The rows of a group lie close to one hidden flat surface of 10 dimensions, which passes through zero. Surfaces can cross.
In the rows, 128 means zero.
Some rows, each with its group after it:
[101 141 179 106 103 135 140 149 104 120 153  91 138 139 216] : desir
[115  88 173  92 146  87 110 212 160 124 149 131 138  74 152] : mobab
[114 109 169 110 116 113 193 162 112 167 169 112 146  81 111] : Nal
[ 84 130 142 119 131 110 140 165 116  66 101  97 134 153 102] : Duf
[135  79 122 120 137  93 126 137 108 152 153 131 107 188  80] : mopa
[163 103 115 117 107  91  60 121 133 198 126 158 148 157 150] : mopa
[111 105 124 153 124 140 164 139 104 124 154 122  96 127  47] : Vis
[143 159  87 127  69  93 124 132  99 175 129 113  93 131 107] : gutub
[ 47 153 153 109 172 171 174 145 132 126 142 127 175 113 155] : magu
[102 159  92 132 112  91 113 133 127  57  82 144  91 135 154] : gutub
[145 152 111 105 125 125 115 102 129 218 141 137 173 159 153] : magu
[157 100  82 100 166 115 117  87 114 134  68 121 101 148 134] : Nal
[130 115  87 132 114 143  82 115 227 152 109 135  98  93 105] : Vis
[ 95 180  73 107 106  88 118 135 144 130 112 127 109 165 129] : desir
[ 96 124 119  95 153 124 157 109 144 120 122 109 120 167 146] : Duf
[173 136 101 136  93 105  99  92  93 169 109 119 140 197 102] : Vis
[ 74 113 168 127  85 109 154 164  99 126 160 109 127 139 133] : mobab
[ 69 178 112 105 168 104 195 147 107 106 160 128 133 194  96] : gutub
[148 116 148  98 136 120 141 162  89 146  99  67 155 109 101] : gutub
[154 111 162 126 171 143 158  93 126 155 144 169 188 105 165] : mobab
[ 85  77 124 118 125 175 115  89 132 172  89 100 134 140 137] : Nal
[144 185  86 132 137 157  72 147 135 134  70 106 158 108  93] : magu
[178 124 123 128 143 119  86  86 115 114 120 138 126 202 178] : mobab
[176 106 155 132 160 176 146 101 131 168 177 117 138 126 124] : magu
[133 107 175 121 126 141 104 165 106 102 144  97 116 120 178] : magu
[140 105 171 130 128 149 134 141 165 121 182 126 109  92 166] : Nal
[134  74 123  76 166  94 119 142 135 155 137 106  99 174 129] : mobab
[137 139  93 181  63 114 157  87 123 140 111 161 116 100  50] : magu
[126 152  94 119 135 105  90 120 158 168 139 183 140 143 161] : Duf
[160 143 161 147 109 116  89 158 104 145 141 150 190 123 130] : gutub
[157  96 157 133 151 153 178  90 152  92  77 104 171  90  84] : desir
[100 165 143 157  98 121 166  92 125 141 148 171 190 161 119] : mopa
[174 122  94 152 147 160 125  80 124 134 107 121 115 147  67] : mobab
[116 136  99 145 175 164 118 112 128 153 123 187 147  89 128] : Duf
[ 96 143  99 108 141 157 118 118 152 132  77  99 131 111 141] : gutub
[ 92 119  70  97 175 135  95 139 163 158  66 136 134 106 103] : mopa
[124 147 150 135  71  92 122 156 105 161 134 126 175 132 113] : desir
[146 106 138 129 158 113 127 130 175 139 143 176 164 108 108] : Vis
[119 107 185 122 127 147 111 150  79 110 117  97 155 135 178] : mopa
[154 133 152 151 113 134  82 169 100 128 127 127 152 103 113] : desir
[109 182  90 139 136 150 140 106 122  99 123 117 107 181 105] : gutub
[182 117 152  96 135  80 120 129 166 102 144 128 119 135 197] : mopa
[153  85 119  93 178 139 113 118 181 110 112 117  82  95 174] : Nal
[138  73 144 115 190 151 160 111 109 100  79  99 145 121  90] : Nal
[ 91 107 121 156 118 140  89 101 161 124 139 159 134 203 109] : Vis
[166  60 169 119 161 138 129 127 106 153 144 126 133 113 148] : Duf
[103 144 140 110 117 133 152 147 109  96 124  64 110 155 125] : Nal
[ 95 168  53 119 121 154 105 142 106 176  77 114 101  73 106] : desir
[109  66 178 121 135  74 227 146  93 106 187 150 102 115 110] : gutub
[143 135 116 113 114  76  75 167 132 126  90 121 151 146 107] : Duf
[ 84 122 156 149 114 149 147 125 108  95 147 120 129 167 127] : mobab
[ 65 121 161 138 142 139 179 124 117 119 148 147 174 151 112] : Duf
[ 91 148  86 120 137  90 130 164 136 132 128 152 113 131  77] : Vis
[164 118 124 118 137  93 146 129 135 155 143 157 131  94 129] : mobab
[125  95 159 101 118  74 176 148 158  76 177  86  79 189 111] : Duf
[190 150 111 118 111  80  99 148 126 167 191 139  91 167 132] : gutub
[139 132  87 134 115 108 171  85 157 160 119 160 121  98  84] : magu
[100  97 139 117 133 190 123  98 110 166 146 110  97 128 205] : mopa
[ 88 136 100 128 134  97 122 160  95 113 103 130 135 172  57] : Vis
[138  91 167 129 115 187 110  63 187 134 143 115 123 136 231] : Vis
[151 118  80  90 156  82 140 112  96 139  85 120 103 156 115] : Nal
[158  72 129 113 155 166  89 131 109 137  65  72 124 104 101] : mopa
[148 148 131 172 103 199  96  92  70 155  91 124 161  95 147] : Duf
[ 67 179  89 119 145 132  85 157 126 125 132 164 113 137 186] : desir
[123 119 151 122 108  83 170 162  91 113 102 116 149  89  88] : mobab
[176 108 157 107 109 163 130 100 106 165 119  70 117  94 202] : mobab
[141 139 137 146 120 173 141 138 121 131 153 109  98  69 125] : desir
[135  95  87 111 139 102  69 113 150 199 123 169 130 168 126] : mopa
[131 124 154 134  84 116 142 103 116 178 132 142 176 123 148] : desir
[171 186  92 192  87 153 111  98 142 134 139 173 122  91  92] : mobab
[171 180  91 111 178 141  89 152 191 134 143 131 126 117 120] : gutub
[163 138 117 120 145 117 156  98 140 139 157 145 114 134 145] : Vis
[ 96  95 174 136 147 122 153 104 106 118 128 160 203 178 135] : magu
[166 139 102 117 127 104 172  76 172 120 119 121 115 146 109] : mopa
[155  87 166 139 144 157  77 122 111 112  93 105 173 163 127] : gutub
[144 166 147 149  86 149 183 128 101 123 172  94 106 105 113] : Nal
[ 87 149 153 121 128 145 120 135 100  93  90 100 172 158 163] : desir
[130 161 140 132  66 144 117 153  72 162  95  81 145  63 154] : Vis
[177 155 119 161 137 143  62 147 153  89 120 149 129 107 113] : magu
[112 101 148 101 162 122 162 116 136 123  93 111 175 137 119] : mopa
[186 115 124  91 156  94  97 152 171 157 136 139 127  92 157] : magu
[141  70 179 141 182 194 155  99 123 108 144 135 134  92 160] : desir
[130 104 197 145 126 140 137 114 120  75 153 116 161 182 153] : Duf
[ 96 134  86  99 126  77 170 123 109 169 151 139  97 175 115] : Nal
[ 89 173 112 133 142 158 131  98 147 115 122 154 141 133 181] : Duf
[107 145 131 177 133 149 146 103 130 111 168 189 151 160  92] : Vis
[ 95 138 129 114  84 155 163 114 116 165 140  75 102 118 158] : Nal
[ 88  90 195 130  97 132 151 136  56 149 133 107 183 153 142] : magu

New rows, each followed by its group:
[ 82 156 149 120 142 140 159 149 165 105 157 145 142  88 170] : Nal
[ 68 217 102 135  85 133 149 126 161  99 109 118 134 117 144] : Duf
[109 156 119  95 123  76 103 192 161 126 116 143 135  72 165] : mobab
[ 65 134 106 117 183 147 103 165 170 112 102 139 158 136  72] : mobab
[ 90 121 169  95 103  55 115 215 107 111 103 101 177 131 122] : Duf
[168 162 135 108 163 137  93 153 126 168 161 103 174 187 112] : gutub
[ 87 140 136 121 112 159 177 142 125 115 112  83 116  68 122] : mobab
[127 136 103 119  78  81  76 155 115 177 128 130 116 146 132] : Vis
[119 121 111 152 125 128  81 128  63 166 127 171 139 159 128] : Duf
[182 181 141 147  78 111  95 149 101 151 154 155 140  74 196] : Vis
[ 97 123  99  88 144 110 177 141 146 141 112  93 108 117  81] : Duf
[ 76 124 151 118 150  95 150 160 124 103 138 140 169 178  98] : desir
[136 118  97 136 158  81 133 142 138 102 123 164 122 155  41] : mobab
[134  91 137 137 145 138 146  82 100 100  72 107 161 181  80] : magu
[118 170 115 145 151 142  84 142 155 102 175 174 120 166 156] : magu
[ 82 102 150 128 190 142  86 178 130 108 104 169 190 113 117] : mopa
[129 206 109 134 113  74 139 171  85 136  99 163 193  87  95] : Nal
[138 149 149 138 131 166 145 118  87 115 119  85 154 153 110] : gutub
[155 155 120 111 154  71 157 138  87 118 177 157 109 172 153] : Vis
[111 184 128 117 126 113 178 189 147  92 150 101 113  73  93] : Nal
[186 138 111 119  81 102  64 143 118 170 125 108  98 124 163] : magu
[118 122 124  89 163  73 135 134 200 128 155 160 144 172 142] : Duf
[157  71 180 108 129 116 103 128  85  95  69  76 159 157 161] : magu
[154 204  89 155 146  89 145 137 117  79 127 185 136 126  84] : Nal
[120  97 156 122 156 108 188 122 115  71 173 135  88 165 145] : gutub
[119 146 152 129 125 144 204 108  85 152 159 127 145 107 146] : Vis
[136 131 143 102 124  76 133 128 124 141 152 160 136 143 210] : mobab
[167 116 157 144 141 155 151  99 123  75 167 113  85 147 167] : gutub
[153  82 105  98 144 104 110 121 103 175 145 127  78 161 151] : Duf
[ 93 184  80 117 139 126 151 122 107 115  76 112 139 139  96] : Vis
[150 157 145 147  97 105 100 156 113 119 129 157 159  97 150] : gutub
[151 138 137 139 126 182  85  94 171 190 172 144 149 132 181] : gutub
[128  98 129 141 129 121 119 164 142 121 143 124 108 124  43] : mobab
[101 138 153 149  84 156 110 146 164 125 189 117 104 141 140] : Nal
[156 138 128 131  79 140 118 106 108 160 113  86 119 125 148] : Duf
[141 159 135 121 119 117  67 158 116 182 122 143 196 134 151] : magu
[114 151 158 172 112 160  76 156 136  90 108 139 192 121  98] : Nal
[105 108 134 151 146 102 129 150 122 113 124 175 179 151  48] : magu
[122 115 142 133 114 114 140 132  80 125 116 111 141 165 101] : gutub
[ 83 130 108 116 115 141 116 102 136 132  92 118 119 141 179] : gutub
[101  69 121 125 157 113 115 175 190 138 152 147 117 127  27] : Nal
[154 105 144  95 145 101 138 105 146 150  77 134 189 101 162] : magu
[126 159 172 112 105 122  88 193 118  66 111  63 144 140 165] : Nal
[143 137  75 117 137 144 157  97 127 147  81 106  95  83 105] : Nal
[150  67 118 126 206 191 111  93  60 130  95 117 101 137 143] : Duf
[199 143  92 137 113 109 111  83 135 163 150 157  92 141 146] : mobab
[171 166 125 130 143  77 140 185  77 117 144 157 142  86  96] : Vis
[ 90  94  91 118 159 146 119 137  74 162 118 118  92 159  84] : desir
[ 78 128 112 117 145  99 187 155 161 145 150 155 139 103  55] : Duf
[174 114 125 135 121 121  80 123 124 144  68 116 180 136  81] : Vis
[ 78 174 120 172  96 163  70 139 158 114 167 162 126 160 143] : mobab
[137 148  78  80 179  71 148 141 135 117  93 141 108 110 138] : Nal
[154 129 128 101  89 116 129 138 108 176 124  85 101  86 169] : Vis
[155  92 126 116 138  91  91 150 151 118 156 140  83 153 132] : Vis
[177 175 100 127 145 125 167 135 117  93  92 105 110  57  91] : Nal
[127 135 157 155 118 153 128 109 122 124 138 146 169 136 137] : Duf
[194 125 138 153 100 125  94 100 153 176 125 144 185 135  91] : Duf
[147  80 155 142 155 143 102 129 180 148 156 180 154  92 126] : gutub
[116 165  92 131 151 184 133  88 143  97  97 113  98 114 163] : Duf
[149 151  91 156 118 157 124  78 117 134  89 118 140 156  65] : magu
[106  89 159 118 139 110 185 129 122  97 155 138 106 112 150] : gutub
[119  78 181 149 106 129 100 121 102 158 162 151 172 182 141] : Nal
[113 165 114 137  93 100 100 150 127 126 154 157 112 132 165] : Duf
[158 104  90 114 152 144 134  82 128 153 131 109  70 158 118] : Duf
[133 153 105 141 120 123 117 153  77 100  93 102 114 136  72] : Vis
[ 99 111 120  86 148 121 199  81 136 151  81 107 154 120 144] : magu
[164  96 129 118 132 171 149 104 123 147 115  67  92  98 113] : mobab
[188 129 107 156 104 141  98 102 130 162 120 132 125 121  86] : Duf
[184  82 158 124 102  86  93 182  97 127 110  88 128 111  80] : Duf
[115  80 156 104 154  94  93 184 147 130 100 134 177 106 105] : Vis
[141  84 108 138 111 133  64 110 165 131 102 111 100 176  87] : Vis
[133 157 136 124 157 182 191 107 104  95  85  81 146  69 126] : Vis
[ 77 120 133 129 134 161 148 112  62 123 138 122 102 150 174] : Duf
[146 139 186 126  95  90 175 154 103  91 174 110 131 126 155] : mopa
[120 130 121 130 103  76 147 153 128 100 155 141  87 138 108] : mobab
[ 67 178 154 134 147 168 114 147 127 107 132 146 184 129 188] : magu
[147 169  91 104 120 130 138 108 111 121  87  90  92 111 173] : Nal
[ 67 141  86 116 115 166 113 112 124 169 119  88 105 191 109] : mobab
[117 105 155 135 168 145 148 127 139 119 105 139 199 120  78] : Duf
[102  84 148 137  90 159  82 144 113 131  72  72 141 133  99] : Vis
[110  91 162 120 127 156  88 120  87 161 113 118 168 155 190] : mopa
[141 133 157 195 103 196 115  93 114  95 139 133 137 130 120] : Vis
[135 128 155 127 120 144  99 170 118  96  71  84 157  75 125] : mobab
[173 122 140 149 147  76 134 124  99 134 166 212 164 148 119] : Nal
[102  77 130 167  64 153 117  49 134 161 147 167  90 151 184] : gutub
[155 124 108 130 121 130  85 142  92 182 116 149 123  82 147] : Duf
[136 107 155 134  95 179 163 122  87 120 128  50  81  87 131] : magu
[148 161 159 109 116  96 102 159  93 124 147 119 154 158 195] : gutub
[144 134 137 112 189 151  84 205 142 148 164 118 145 112  87] : magu
[116 153 138 134 106 103  59 154 105 108  84 137 189 176 150] : Duf
[136 114 120 113 118 113  95 133 138 192 118 146 152 108 144] : mopa
[158 133 160 117  91 101  94 172 130 123 105 102 158  88 145] : Duf
[121 123  91 103 110 100  76 144  58 159  84  98 100 174 140] : Duf
[ 93 116 121 102 178 133 140 153 119 136 141 108 132 176  84] : magu
[117 149 134 147 117 122 178 141 121 104 142 148 128  69 108] : gutub
[ 86 153 123 125 125 102 172 108 190 113 159 149 148 188 100] : Duf
[122 183  47 125 141 113 111 118 179 130 124 165  90 125 112] : mobab
[138 126 133 159 115 117  69 168 127 150 121 161 180 121  65] : mobab
[144 156 108 139 117 139 174  86 129 108 129 126  94 107 144] : mobab
[175 102 145 147 191 158 140  94 134  99 111 149 164 125  96] : mobab
[ 82 116 108 130 134 117 121 180 119 100 115 121 103 122  54] : Vis
[152 186 160 125  98 113 133 125  78 105 138 120 145 136 231] : Nal
[107 176 161 134 110 126 144 150 162 112 128 147 191  70 161] : desir
[ 94 142 107 144 155 168 147 118 126  94 134 116 106 168  80] : magu
[148 114 125 144 134  79  85 144 140 132 125 185 171 158  86] : desir
[145 154  80 159 143 126 101 104 179 109 144 186 101 148 104] : mopa
[139 170 122 156 125 136 129  94 117  62 105 144 129 145 156] : mobab
